The rows come from 4 hidden closed curves, with some noise, and rows from the same curve form a group. Each curve winds through 8 dimensions. The rows are also pushed far along 5 directions, which tell nothing about the answers.
In the rows, 128 means zero.
Known rows, each followed by its group:
[ 74 134 110 203 117 107 128 101 125  95 142 158 154 128 147  85] -> K_10
[143 108 121 107 133 148 140 125 125 118 103 124 143  93 140 130] -> K_533
[151 102  83  72 145 150 146 112 122 135 108 104 143  77 168 131] -> K_278
[141  85 131 114  79 143 166 133 122 158 135 126 125  93 118 100] -> K_533
[126 129 168  64 108 154 125 146 135 129 101 120 119 110  76 119] -> K_278
[130  68  69  80 135 159 174 141 143 128 116 115 124  51 135  96] -> K_538
[122 133 119 151 144 116  83 132 166  87 119 140 111  96 105 132] -> K_533
[ 97  82  90 140  96 153 201 120 191  82  60 118 147 100 143  40] -> K_533
[122 125  82 154 130 117 118 149 148 114 137 117  91 126 148 132] -> K_538
[122 161 153 168 119 113 151 151 117 173 188 115  93 191 142 177] -> K_10
[135  99 190  50  91 154 172 148 101 160 108 111 123 139 126  92] -> K_278
[132 116 115 146 114 119 131 121 109 154 157 123 144  95 154 132] -> K_278
[122 118 119 121 133 125 140 134 143 112 146 130 138 142 139 143] -> K_533
[134 146 122  90 142 135 121 132 153 113  92 107 120 146 130 165] -> K_278
[ 91 178 180 130 137 113  85 107 158  81  95 135 134 162 114 103] -> K_278
[115 170 121 131 155 135 105 115 136 110 119 126 106 117 109 126] -> K_278
[113 163 117 180 135 108 102 111 138 132 162 139 138 133 105 125] -> K_10
[115 160 187  91 144 116  93 145 122 113 126 117 122 190 152 164] -> K_10
[ 98 114 124 154 122 119 128 147 137 128 165 145 109 108 114 137] -> K_538
[182  74 156  95  99 150 122 150  78 183 159 161 141  73  38 120] -> K_538
[141 125 146 147 148 128 122  94 165 101 108 153 159 104  98 125] -> K_533
[170 107 163 113 149 133 131 137 110 151 171 148 139 121 107 182] -> K_278
[178 102 100  66 146 170 178 140 119 128 100 118 121 152 124 150] -> K_538
[130 150 112 118 126 138 117 130 129 128 140 121 108 140 118 154] -> K_533
[107 148 168 220  79 106 111 131 145 109 144 157 118 142  78  82] -> K_533
[134 165 148 150 154 104  89 158 115 135 161 126 132 194 127 196] -> K_10
[153 105 108 139 119 134 173 144 125 155 155 113  99 124 159 163] -> K_538
[144 161 159  92 159 138  83 100 134 104  91 134 143 121 101 143] -> K_538
[ 54 146 199 108  85 121  90 148 121 119 118 133 141 133  84  51] -> K_538
[151 146 130 170 142 119 105  97 149 108  96 130 125  93 138 134] -> K_278
[137 101 185 155 100 117 113 134 127 132 182 169 156  87  61 113] -> K_533
[106  68 119 132 109 144 193 109 145  96  82 152 145 103 137  43] -> K_10
[142  78  71 163 146 125 145 117 188  85  90 132 147  63 151 116] -> K_538
[112 149 139 143 113 142 129 144 102 121 119 129 142 147 100  92] -> K_278
[114  97 160  98 117 138 156 165  99 127 134 130 135 153 141 124] -> K_10
[178  98  54 189 164 124 109  99 159 106  99 136 163  29 137 126] -> K_278
[153 115 111 113 174 123  97 128 126 126 112 134 111  92 136 159] -> K_10
[149 132 172  99 164 131  49 105 111 124 148 165 151  54  69 138] -> K_278
[154 113 111 100 119 133 116 124 134 125  91 115 141 118 134 108] -> K_538
[154 106  93 116 145 128 112 140 126 127  96 113 125  92 152 132] -> K_538
[111 160 152  95 143 112  93 140 134 131 123 107 127 157 132 132] -> K_538
[145 130 114 143 132 124 151 107 126 128 134 126  99 137 172 155] -> K_533
[ 81 124 164  86 129 133 142 134 129 109 104 127 147 154 144 108] -> K_533
[152 111  91 131 157 144 177 117 142 124 145 126 138 120 156 167] -> K_278
[121 123 108 153 154 125 132 131 134 121 150 132 104  93 132 116] -> K_10
[128 122 180 107 131 149 141 141 125  94  99 133 133 125 116  97] -> K_278
[132 129  98 107 164 132 101 123 162 112 118 128 128  97 106 146] -> K_533
[130  77  92 149 124 128 171 142 165 116 108 126 127 104 149 118] -> K_538
[145 106 156 108 137 137 132 121 112 129 140 146 127  99 126 144] -> K_10
[173  74 103 124 135 119 146 141 120 175 182 134 143  96 141 198] -> K_538
[125 127 179 102  98 143 151 138 133 141 153 126 161 158  96 124] -> K_10
[112 153 117 154 103 130 187 137 108 165 175 111 112 198 158 168] -> K_278
[129 133 162 122 145 127 120 130 124 134  94 131 107 131 115 119] -> K_533
[122 162 175 158 115 109  57 103 140 111 112 149 171 125  75  87] -> K_10
[125 117 153 136 128 134 171 124 103 136 150 153 104 160 129 126] -> K_10
[133  99 167  90 125 155 174 124 105 127 126 155 114 134 102  99] -> K_10
[105 148 141 160 114 119  88 120 152 122 157 131 164  85  90 103] -> K_10
[136 125 167 142 118 115  59 145 142 112 144 157 119  85  58 130] -> K_533
[ 65 145  90 184 130 105 145 106 191  72 128 133 145 171 165 123] -> K_538
[106 142  91 167 149 104 111  86 178  82  94 134 147 123 152  96] -> K_533

New rows, each followed by its group:
[ 89 148 125 119  94 120 140 168  89 163 180 108  87 202 155 147] -> K_538
[206  53  64 115 172 133 118 111 180 122 104 140 142   4 114 155] -> K_538
[147 148 138  88 180 116 118 126 105 132  96 111  99 183 188 182] -> K_533
[161 126 144 174  98 129 121 135 119 141 127 138 111 112  95 118] -> K_533
[108 113 150 136  90 124 118 172 126 127 154 134 101 138 100 109] -> K_538
[138 136 137 165 110 130 120 121 148 120 155 148 130 118  84 143] -> K_533
[150 141 114 144 126 128 114 133 137 121  98 118 106 146 132 145] -> K_533
[137 105 176 115 121 137 136 143 136 119 146 133 144 103 114 115] -> K_10
[127 146 117 176 165 112 117 101 146 129 154 145 115  98 123 155] -> K_533
[ 98 125 114 108 103 129 126 144 131  96 105 109 136 153 169 104] -> K_538
[120 143 158  88 145 153 148 114 121 122 106 130 116 138 115 122] -> K_533
[143 125 139  95 163 113  74 136 117 133 118 130 111  98 122 144] -> K_533
[ 42 186 133 136 136 102  77 117 161  77  85 110 136 160 152  79] -> K_538
[159 102 110 154 137 113 123 133 135 150 119 125 138  92 127 126] -> K_538
[184 127 122  51 152 151  90 136 103 161 143 122 110  93  88 183] -> K_533
[135 113 109 167 123 122 115 110 149 113 145 143 169  63 117 137] -> K_278
[120 118 141  59 113 179 199 136  93 120  89 110 149 174 147  79] -> K_278
[127 143  67 163 150 121 135 106 190  87  90 109 129 110 161 148] -> K_278
[176 105  98 133 173 109 120 154  98 180 171 125  89 114 158 213] -> K_10
[150  95  96 107 120 152 198 126 157 146 117 112 120 114 133 143] -> K_278
[129 112 131 127 121 131 126 158 105 129 159 149 123 156 110 168] -> K_538
[134 126 192  89  81 136 110 159  78 157 150 129 150 142  83  95] -> K_538
[130 117  96 136 153 139 155 121 112 131 151 127 135 109 161 131] -> K_278
[103 151 146 164 130 120 126 151  95 127 167 128 121 142 144 126] -> K_278
[152 118  96 170 131 112 124 129 123 146 163 124 138 111 163 181] -> K_533
[135 125  87 136 121 119 110 146 138 113 121 112 110 131 154 138] -> K_533
[179 113 109 116 144 133 112 122 157 134 123 124 132  67  98 171] -> K_278
[141 125 114 103 124 147 184 123 148 136 103 108 118 163 146 150] -> K_278
[156 183  80 153 163  99  60 107 127 139 142 112 130 130 149 210] -> K_278
[128  97 129  92 130 134 121 163 134 111 136 136 143 132 103 135] -> K_538
[131 116 166 125 105 120 126 153 122 120 111 130 133 169 128 123] -> K_533
[131 118 156 118  90 133 161 151 119 168 140 108 105 136 123 101] -> K_538
[161  99 107  87 170 149 131 135 138 127 129 125 111  59 113 127] -> K_10
[ 94 113 152 100 131 137 154 142 143 107 103 125 148 150 141 118] -> K_533
[117 105 122 179 117 124 172 146 122 147 155 133 105 117 142 126] -> K_10
[109 145 137 140 146 105  63 135 134 100 138 152 155 144  98 146] -> K_538
[130 103 101 128 132 140 135 140 130 103 130 147 134 127 120 145] -> K_538
[104 117 165 109 125 115 129 131 106 136 124 151 116 179 129 130] -> K_10
[130 102 134 155 116 112 126 145 139 154 147 142 111 115 105 139] -> K_538
[158 147 110 107 156 127 118 104 131 110 105 119 101 152 174 179] -> K_533
[123 131 110 168 151 116 169 141 120 132 163 123 107 161 171 152] -> K_533
[104 148  99 182 117 122 166 138 155 100 112 116  91 188 155 111] -> K_533
[124 143 120 159 143 116 138 134 103 155 149 117  99 147 164 130] -> K_278
[ 72 133 128 213 110 127 197 139 149  74 109 120 128 161 185  63] -> K_278
[116 113 109 159 102 129 161 153  97 155 155 136 127 155 121 116] -> K_538
[164 131 127 122 126 147 128 128 118 125  93 123 100 118 115 117] -> K_533
[106 162 143 174 146 102  72 118 137 130 154 154 122 112  82 135] -> K_538
[ 63 124 147 132 107 125 180 120 144 119 117 126 107 158 161  85] -> K_533
[147 130  87  67 160 157 133 141 125 108  90 101  81 117 156 149] -> K_533
[108 144 118 220 125  89 100  90 159 128 177 144 129  68 142 139] -> K_278
[131 151 109 149 142 121 123  88 128 125 144 140 151 145 141 158] -> K_10
[ 97 156 180 117 104 106 141 163  91 180 188 106  97 223 159 153] -> K_10
[148 100  99 140 108 137 157 105 156 109 102 128 169 114 135  98] -> K_533
[ 88 120 233 144  75 145 140 139 135 111 112 160 126 105  41  27] -> K_278
[107 161  85 168 132 129 112 100 168  83 116 128 123 123 132 126] -> K_533
[138 152  96 115 153 123 102 117 152 115  73  99 110 118 149 135] -> K_278
[144 114 110 136 139 143 108 128 124 119 129 143 155  64  93 127] -> K_278
[154  67 113 133 128 157 194 132 164 117 116 142 142  71  91  95] -> K_538
